All groups share one centre, and each spreads out both ways along 11 directions, with some noise.
(in the rows, 128 means zero)
Some rows, each with its group after it:
[151 124 143 119  76 111 132 172 156 194 111 148 118 133] | (1)
[157  75 188 141 152 131 180 146 141 139 127 163 121 105] | (2)
[148  95 111 143 171 160 175 131 109  68 135 174 187 144] | (2)
[161  94 116 163 152 147 144 172 108 192  69  88 143 108] | (2)
[153  99 135 136 136 117 118 110 140 140  75 105 139  56] | (3)
[ 71 149 174  99  99 122  79 148 177 144 117  68 133 139] | (3)
[114 108 147 100  92 155  73 109 137 107  95 143  84  76] | (1)
[108  88 124 136 118 123 153 155 134 121 127 200  77 146] | (1)
[149 106 117 148 103 144 129  72 132 128 141 131  79  88] | (3)
[116 142 118 177 125 115  96 140  85 112  91 162 130 133] | (0)
[120  83 173 145 146 179  75 162  58 130 105 145 150 134] | (3)
[156 153 167 121 139 111 101 138 118 144 105 103 132  76] | (1)
[181 114  91 107 149 100 116 146 126 160  78 126 125  87] | (3)
[ 58  82 121 123 135  99 119 193 115 137 134 194 102  90] | (3)
[ 98 101 104 113  96 135 143 124 140 202  95 108  78  55] | (1)
[120  91 156 136 177 116 158  88  98 106 122 143 131 114] | (3)
[121  83 117 128 132 166 100 162 167 109  46 108  91  97] | (0)
[106 157 180 160 121 122 149 142 130 163  75  95 122 130] | (0)
[125 131 178 145 150  97 152 145 176 117 106 128 108 181] | (3)
[108  89 128 143 145 129  89 159 107 112 128 168 197 178] | (2)
[181  66  97 145 141 113 139 151 138 136 161 160  99  62] | (3)
[103  52 146 136  87 138  58 163 155 161 113 145 128 158] | (1)
[179 134 136 141 124 109 110 178 170 137 102 117 176 124] | (0)
[157 129  89 132  91 197  71 158 113 152 111 108  66 143] | (3)
[155 132 119 151  84 138 157 144 155 157  98 144 153 161] | (1)
[154  81 137 103 150 150 121 121 102 117 121 164  32  68] | (1)
[148  79 177 121 121  93 169 144 183 121 118 197 104 102] | (2)
[117 100 123 100  98 158  85 125 183 108 119 100 110  90] | (0)
[198 109 133 184 133 149  89 138  40 157 103 159  98 145] | (2)
[166  81 144 148 135 160 138 188 149 140  75 150  92 122] | (0)
[224 140 120  92 165 132  87 156  94 124 140 122 175 154] | (0)
[ 38 111 135 123 133 143 104 106  79 117 143 136 137 113] | (3)
[142 172 133 123 119 130 130 178 111 124 101 149 201 121] | (0)
[103  96 154 132 121 167 116 150  66 134 130 172 104  58] | (2)
[181  97 119 157 157 160 173 101 109 121 140 127 106 111] | (0)
[135  92 124 149 129 146  62 196 160 124  70 107  85 112] | (1)
[ 94 145  96 169  89 110 119 129 132 141 174 132 123  83] | (0)
[127 160 137 113 131 173 103 145 130 137 124  65 109  77] | (2)
[179  81 126 133 120 126 122 173 163 147 109 150  92 101] | (0)
[175 127 124  68 154 129 128 109 163 103 107  91 126 128] | (3)
[118 182  96 105 136 148 128 141 130 105 145  86 145  75] | (2)
[151 100 141 131 119  92 109 126 158 157 137 138  99  90] | (0)
[172 113 146 146 163 126 126 108  76  93 139 159 191 155] | (0)
[122  98 165 149 131 117 134  71 133 121 103 132  81 113] | (3)
[ 64 172 106 122 104 126 134 112 160 120 116  93  85  93] | (2)
[127 104 178  93 152 163 158 130 129 129 102 107  63  75] | (1)
[103 147  79 124 150 116 115 172 147 143 129  73 190 131] | (2)
[133 138 159 119  84 164 155  68  91 153  91 133  75  63] | (1)
[112 145 147  84 137 101  92 166 119 151  85 118 152 135] | (3)
[145  75 122 115 100 143  93 154 166  97  67 183 148 150] | (2)
[151  93  81 120 137  96 101 146 133 145 168 147 179 148] | (1)
[117 155 141 144 108 118  77  86  82 113 134 137  97 138] | (0)
[ 99 116 148 155  98 114  89 116 124 154  80 132 106 121] | (2)
[ 98 154 148 172 137 132 120 129 121 130  91  78 177 111] | (1)
[ 92  78 129 162 160 150  99 182 148  97 117 128 137 176] | (1)
[112 177 140 153 122  55 131 129 136 104 173 177 135 144] | (2)

New rows, each followed by its group:
[111 112 132 154 114 147 104 121 115 165 103  85 145 117] | (1)
[140 106 163 147  96 172 187 119 142 124 103 175 137 176] | (1)
[ 94  66  92 143  62 133 103 125 129 205 127 147 135 141] | (1)
[ 97 100 107 127 180 109 156 143  76 112 151 182 174 106] | (3)
[ 74 159 113 169 133 147 130 115  87 112  50 116  87 110] | (0)
[172 110 196 152 115 174 128 108 127 125 105 117 169 172] | (1)
[ 94 115 174 168 142 133 137 108 143 116 156  99 148 138] | (3)
[ 84 115 165 157 100  89 120 138 141 134 156 157 122 124] | (3)
[157  97  87  90  84 173 113  90 132 160 143 114 143 131] | (1)
[137 133 152 115 176 103 107 170 115 128 138 112 102  93] | (1)
[ 85  98 166 150 125 158 115  84  90 118  83 131  79  69] | (1)
[ 81 145 123  95 119 132  75 178 123 126 177 113 131 118] | (2)
[149  85 106 144  96 152 106 144 136 149  81 145  62  93] | (1)
[113  68  93 189 117 125 126 106 123 126 179 158  60  91] | (0)
[ 77 154  58 124 128 119 113 134 157  97 112 106 179 145] | (2)
[ 92 108  73 101 109 148 144 123 154 141 115 121 103  82] | (1)
[172 129  93 154 136 110 163 149 162 129 119 127 127 121] | (3)
[199 141 127 148 144  82  87 123  94 128 103 139 188 110] | (2)
[130 118 151 117 168 153 120 123 124 105 125  83 139 114] | (1)
[ 91 133 173 168 103 165 152 182 100 132 140 176  71 129] | (2)
[171 159 108 159 113 126 172 130 130 154 130 123  80  78] | (0)
[ 97 122 131 153  93 140 135 140 146 188  82  89 138 117] | (1)
[178 124 117 137 151  99 197 166 135 149 140 170 134 159] | (1)
[171 120 168 101 153  92 168 153 159 166  85 120 164  89] | (0)
[122  97  87 145 127 157  89 142 104  93 120 158 103 110] | (0)
[131 100 129 118 189 157 174 154  54 153 115 140 119 134] | (0)
[ 92 101 125 139 118 172 146 113 115 107 143 149 116  95] | (0)
[ 77 121 135 103 151 135  88 152 119 110  70 124 155 125] | (0)
[156  98 160 122 194 106  76 138  87 111 148 126 114 101] | (1)
[ 88 119 125 108  93 154 111 136 159 149 120  95 139 118] | (1)
[169 115 135 140 148 161 126 179 135 132  99 116  74 142] | (1)
[153 167 139 142 108 121 163 191 113 196 138 132 127 115] | (0)
[207  66 133 128 143 151 107  93 102 136  76 138  96  88] | (2)
[131 118 113 133 128 170 172 132 138 163  85  89  99 101] | (1)
[134  65 139 164 168 139 100 182  94 164 123 116 129 100] | (3)
[147  98  84 126 129 107  76 109 171 110 152  87 119  85] | (0)
[ 89 123 140 157 168  79 163 175 141 141 153 131 174 133] | (3)
[121 185 171 152 132  87 115 136 116 114  91 123 154  79] | (1)
[104  99 118 173 161 168 204 151 133 116 101 128 115 164] | (1)
[104  89 124 125 149 141 110 133 152 132  99  72 170 100] | (1)
[ 45 157 121 166 143 145 143 180 128 100  85 113  57 110] | (1)
[122 147 136 168 134 160 126 114 109 148  63  71 148 154] | (3)
[205 153 137 129 116 143 123 151 145 140 130 109 144 126] | (0)
[130  80 151 142 149  91 119  97 106 164 147 136 223 129] | (1)
[ 78  69 126 104 173 107  85 116 138  86  48 134 142  99] | (0)
[154  91 191 152 142  87 121  98 118 137 132 151 137  95] | (3)
[124 130 115 101 139  77 117 140 189 135 136  90 168 119] | (2)
[132 132 177 117  91 144 146 192 186 145  68 145  79 115] | (1)
[140  64  83 119 133 178 115 138 113  99 164 165  95  75] | (3)
[168 138  67 118 111 146 100 197 105 143  85 149 137 123] | (3)
[124  85  97 110 116 175 150 151 183 113 110 125 120 149] | (1)
[197  86 113 100 160 180 151 174 126 124 126 131 161 119] | (0)
[128  86  83 112 127 207 121 100 116 132 129  97  74 123] | (1)
[137  95  98 132  91 159  95  94 123 140 104 111 126  98] | (1)
[ 78  64 125 134  82 174 144 118 138 195 122 124 120 147] | (1)
[189 139 106 143 116  97 120 153 140 166  82 141 120 115] | (3)
[ 92  43 220 141 122 143 117 148 121 142 121 174 140 116] | (2)
[ 72 107 121 179 131 139  93 102 108 127 128  93  78 152] | (0)
[211 109 137 119 186 145 120 141  92  85  80 149 179 149] | (0)
[119  87  87 155 130 145 111 149 173  88  98 123 186 154] | (1)
[127 113 110 118 160 122 101 126 116  93 159 132 195 159] | (2)
[ 76 133 201  63 151 124  97 169 114  98  87 156 161 177] | (3)
[140 137 158 113 154 149 141 144 124 138 114  87 100  94] | (1)
[ 95 119  93 181 134 126  71 170 111  94  57 150 137 142] | (0)
[132  84 103  92 119 139 129 114 142 111 142 170 119 114] | (1)
